There are 5 ways to turn a row about zero (a turn may also mirror it). The second row of each pair is the first, turned, with some noise. The first 45 pairs use one turn. New pairs use 3 turns, one after the other, and a turn may come again.
(in the rows, 128 means zero)
Some pairs, each with its turns in order after it:
[ 87 153 159  85 119 100 128 171]
[190 108 140 172 115 109 156 120]
L

[ 98  90 142 156 121 161  78 119]
[107 127 114 112 114  79 141  66]
D

[ 86 120 105  87 103 173 142 114]
[ 77  76 132  95  99 128 113 136]
D

[167  90 165 148  80 137 170 125]
[114 113  65 127 195 141 128 122]
D

[128  80 110  81  97 117 134 136]
[152  69 113 126 125 107  93 129]
K

[169 160 145 150  95 103 130 179]
[155 175 144  80 129 124 136  83]
Z

[ 96 139 165 144 176 164 113 126]
[129 162 109 115  88  94  90 111]
D

[123 135 175 163  99 157  96 118]
[143 127 145 115 138 103 197 144]
Z

[ 95 132 123 164  84 110 178 146]
[130 100 107  67 169 116 121 102]
Z

[ 77 150 151 176 168  77 154 109]
[142 168 164 153 151  78  70 140]
D

[155 172  93 157 124  92 100 132]
[100 156  94 175 140 154 141 107]
L

[169 169  88 122 122 157 126 106]
[ 95 119 116 136 127 192 107 111]
L

[110 157 100 103 165 163 142 147]
[122 132 148 107  76 158  97 138]
D

[ 81  85 167 112 145 168 105 118]
[117 129  75 131 128 165 101 183]
H

[165 136 165 155 108 169 100 133]
[150 138 171 127 118 113 189 116]
Z

[129 130  87 168  83 167  85  87]
[ 85 147 159 107 185  94  99 169]
K

[145 145 167 147  88 113  99 108]
[144 152 128 104 108  80 165 133]
Z

[ 80 132 130 125 106 107  85  99]
[106 116 115  72 139 149  94 117]
H

[107  87 129  91 138 106  83 154]
[124 166  77 167 141 149 139 141]
Z

[104 115 126  90 100 141 164 124]
[ 95  79 117 125 131 136 111 149]
D

[107 139 109 143  83 160 165  87]
[ 91 126 184 145 143 149  89 130]
H

[ 95 111 112 157 176 146 130 167]
[144 138  85 136 153 137 182 156]
K

[166 126 150  85 139 117 148 151]
[158 101 137 151 116 142 130  78]
K

[171 160  80 137 100 166 113 171]
[ 97 164 186 135 151 123 132  71]
Z

[ 84 122 173 156 175 133 110 143]
[157 154 104 108  81  77 140 121]
L

[145 143  77 157 151  77 179 177]
[131 155 161 135 136  34 160 109]
H

[153  92 146 150 119 159 161  84]
[147  66 135 139  99 108 150 105]
Z

[118 178 125 172  88  91  96 131]
[ 96 157 123 182 120 124 172  86]
L

[148 152  77 120 102 109 169 138]
[115 117 165 128 156 184 133 161]
D

[165 161 169 168 139 163 106 130]
[164 138 191 119 116 123 169 134]
Z

[114 135 128 125 161 126 153 157]
[147 101  94 132 122 109 121 131]
L

[129  99 152 140  87  97  92 176]
[ 82  76  96 103 128 104 146  96]
K

[ 79 123  79 172  88 102  80 168]
[ 89 121  71  52 166 116 135 156]
K

[ 85 121 176 142 136 168 153 115]
[132 108 146  87  73  91 128 121]
L

[149  78  85 180  93 144 174 110]
[128 143 209 145 181 125 138 169]
H

[106  79 134  92 154 157 106 152]
[117 162  79 130 124 149 145 172]
H

[157 152  85  91 148 142  96 101]
[147 172 118 133 134 168 137  70]
H

[ 82 119 151 163  77 160 135 143]
[ 65 131  83 151 128 119 111 153]
K

[172 110 113 167 179 160 112 129]
[148 149 156 143 176 103 181 124]
K

[170 127 151 170 170  79 103 105]
[ 96 197  89 154 113 117 122 172]
L

[179 146 108 101  79 150 171  96]
[ 85  82 165 140 140 189 110 142]
L

[135 175 122 170 159  84 106 109]
[176 111 126 104 134  87  95  78]
H

[169 125 117 142 134 100 161  93]
[164 131 134 111 177 137 127 156]
D

[123 107  94 153 135 100 166 135]
[120 141 151 132 166  80 137 136]
H

[ 98 126 164 176  77 156 119 153]
[ 48 132  91 147 136 117 127 134]
K

New pairs. What belongs after each?
[178 146 149 150 105 124 117 153]
[101 134 114 121 180 138 150 152]
L L H

[112 177 151  79 114  80 170 155]
[175 173 114 150 150 166 153 185]
K K Z

[163 156 134 108 177 152 112 136]
[128 127 180 153  97 102 104 113]
D Z L

[169  86 125 102 126  92 137  88]
[158  70 101 107 139 147  93 119]
K H D

[160 100 106  87 163  77  84  90]
[ 83  93 124 133 100  87  73  83]
Z L L

[116  78 167  91 175 149 111  77]
[148 135  46 110  72 110 118 133]
D L L

[ 87 143 108 156 155 175  87 111]
[ 93 171 111 130  91 175 132 110]
H Z K

[152 176 139 137  96 149 126 159]
[150 104 129 147 100  83 135 164]
L Z K

[146 104  82 147 127 157 114 132]
[110 130 105 138 168  99  94 126]
H L K

[136 143 129  85 144  77  91 154]
[107  93 168  96 160 132 141  90]
H K K

[159 162 118 136 170  87  86 172]
[104 161 134 152  67 109 106  82]
D K L

[ 78 119 170 170 146 109 169 161]
[ 58 170 137 154 148 102 121 163]
Z Z K

[133  80 102 159 117 105 131  98]
[150 123 137  67 139 122 108 147]
L H K

[117  97 168  90 166 172  84 107]
[146 106  91 132 162  95 196 153]
K H L

[ 80 159 167 144 146 145 114 118]
[ 96  90 124 160 151  99 156 110]
Z H L

[141  85  95 145  98 124  76 138]
[123 156 121 166 150  77 154  95]
L L Z

[115 166 134 147  79 115 128 174]
[154 159 145 157 137  87 171 112]
Z L Z

[ 87 124 150 153 132 112 103 157]
[ 96 162 115 100  95 139 118 140]
D L K

[152 150 161 138 150 105 143 100]
[124 121 123  98  92  93 110 112]
D H Z

[133 118 110 109 123  79 116 176]
[142 125 101 129 177 126 124  81]
L L L

[109 174 167 100 101 132  94 164]
[ 71 134 105 121 110 118 114 188]
L L H

[161 147 150 151 131 126 144 173]
[154 156  76 143 139 134 148 123]
K Z Z

[ 89 140 169  83  78 155 145  86]
[112  88 125 123 185 189 118 171]
L Z D

[150 178 113 101  95  88 140  95]
[ 79 103 163 125 100  76 116 124]
K Z H

[128 175 177 156  88 120  81 168]
[176 122 195 113 119 168 157  92]
Z Z L

[162 171  79 117  87 139 137 129]
[176 157 121 104  68 116 120 138]
L H H

[145 114 115 130 105  80 116 149]
[130 104 149 159 133  89 137 102]
D Z K

[ 93 104  84 171 106  94 109 121]
[146 145 125 111 150  94 151  60]
H D Z

[ 91 131 175 131 171 139 104 164]
[171 172 146 156 129 131 163 157]
H L K

[ 83 101 154 115  79 168 146 155]
[158 122  98 121 127  58 151  94]
L K Z

[139  92 106 123 102  96 169 100]
[158 148 119 129 165  94  83 138]
Z Z Z

[ 98 102 146 159 138 162  99  93]
[110  90 116 164 113 131  98 169]
D H Z

[157  77 134 147 110 131 162  81]
[157  95 161 140 147 123 182  99]
L L H

[150 126  79 108 118  79 179 118]
[172 140 112 184 162 108  94 151]
H H Z

[152 125  94 108 164 143 155 169]
[128 107 104 117 174 163 124 168]
K L K

[130 149 145 158 138 105  94 105]
[150 107 149 122 160 136 115  93]
Z L Z

[107 104 170 176 161  86 164 174]
[117 146  61 175 125 105 124 185]
K Z Z

[117 114  84 160  77 159 118 113]
[ 69 147 144 131 117  96 120  88]
K D K

[103 147  92 131 161  85  97 173]
[129 169 160 100  63 142 105 145]
L K Z

[149 179 147  78 147 139 138 150]
[ 58 127 110 165 121 109 118 140]
Z Z H

[140  95 167 115 133 146 154 154]
[112 119  95 113  91 142 139  90]
H H K

[ 92 141 151 151 178 144 114 151]
[104 128 130 116  67 104 141 103]
K D D

[167  78 135 126 106 176 155 100]
[120 142 177  94 162 160 100 167]
H D K

[ 97  87 140  77 123  87  91 170]
[204 129 152  99 102  97  97 147]
D D D

[174 170  86 142 153 167 126  91]
[ 99 150 116 180 169 147 115 176]
Z L D

[131 117 108  99 173 171  94 169]
[ 68  94 135 114 181 101 117 126]
D Z H

[129 172 134  88  88 140 134  98]
[107  81 133 129 144 108 121 179]
L Z L

[146  77 105 131 161  80 165 154]
[142 160  78  87  97 152 147 157]
Z H D

[138 146 127  77 147 110 111 118]
[ 86  91 155 119 131 114 131 135]
K Z L

[159  86 118 107 129 118  90 154]
[ 99 139  80 105 111 128 121 156]
D L H

[165 132 153  84 172  82 102  98]
[145 119 158 106 112 164 145 205]
Z K K

[160  87 100 147 125 176 147 149]
[120  78 140 102 106  74 131 124]
Z K H

[100 156  97 136 144 154  99 139]
[ 94 102 116 116  98 100 112 103]
H Z H

[159 171 175  77 135 113  80 170]
[ 83 149 165 138 175 167 141 192]
Z K K

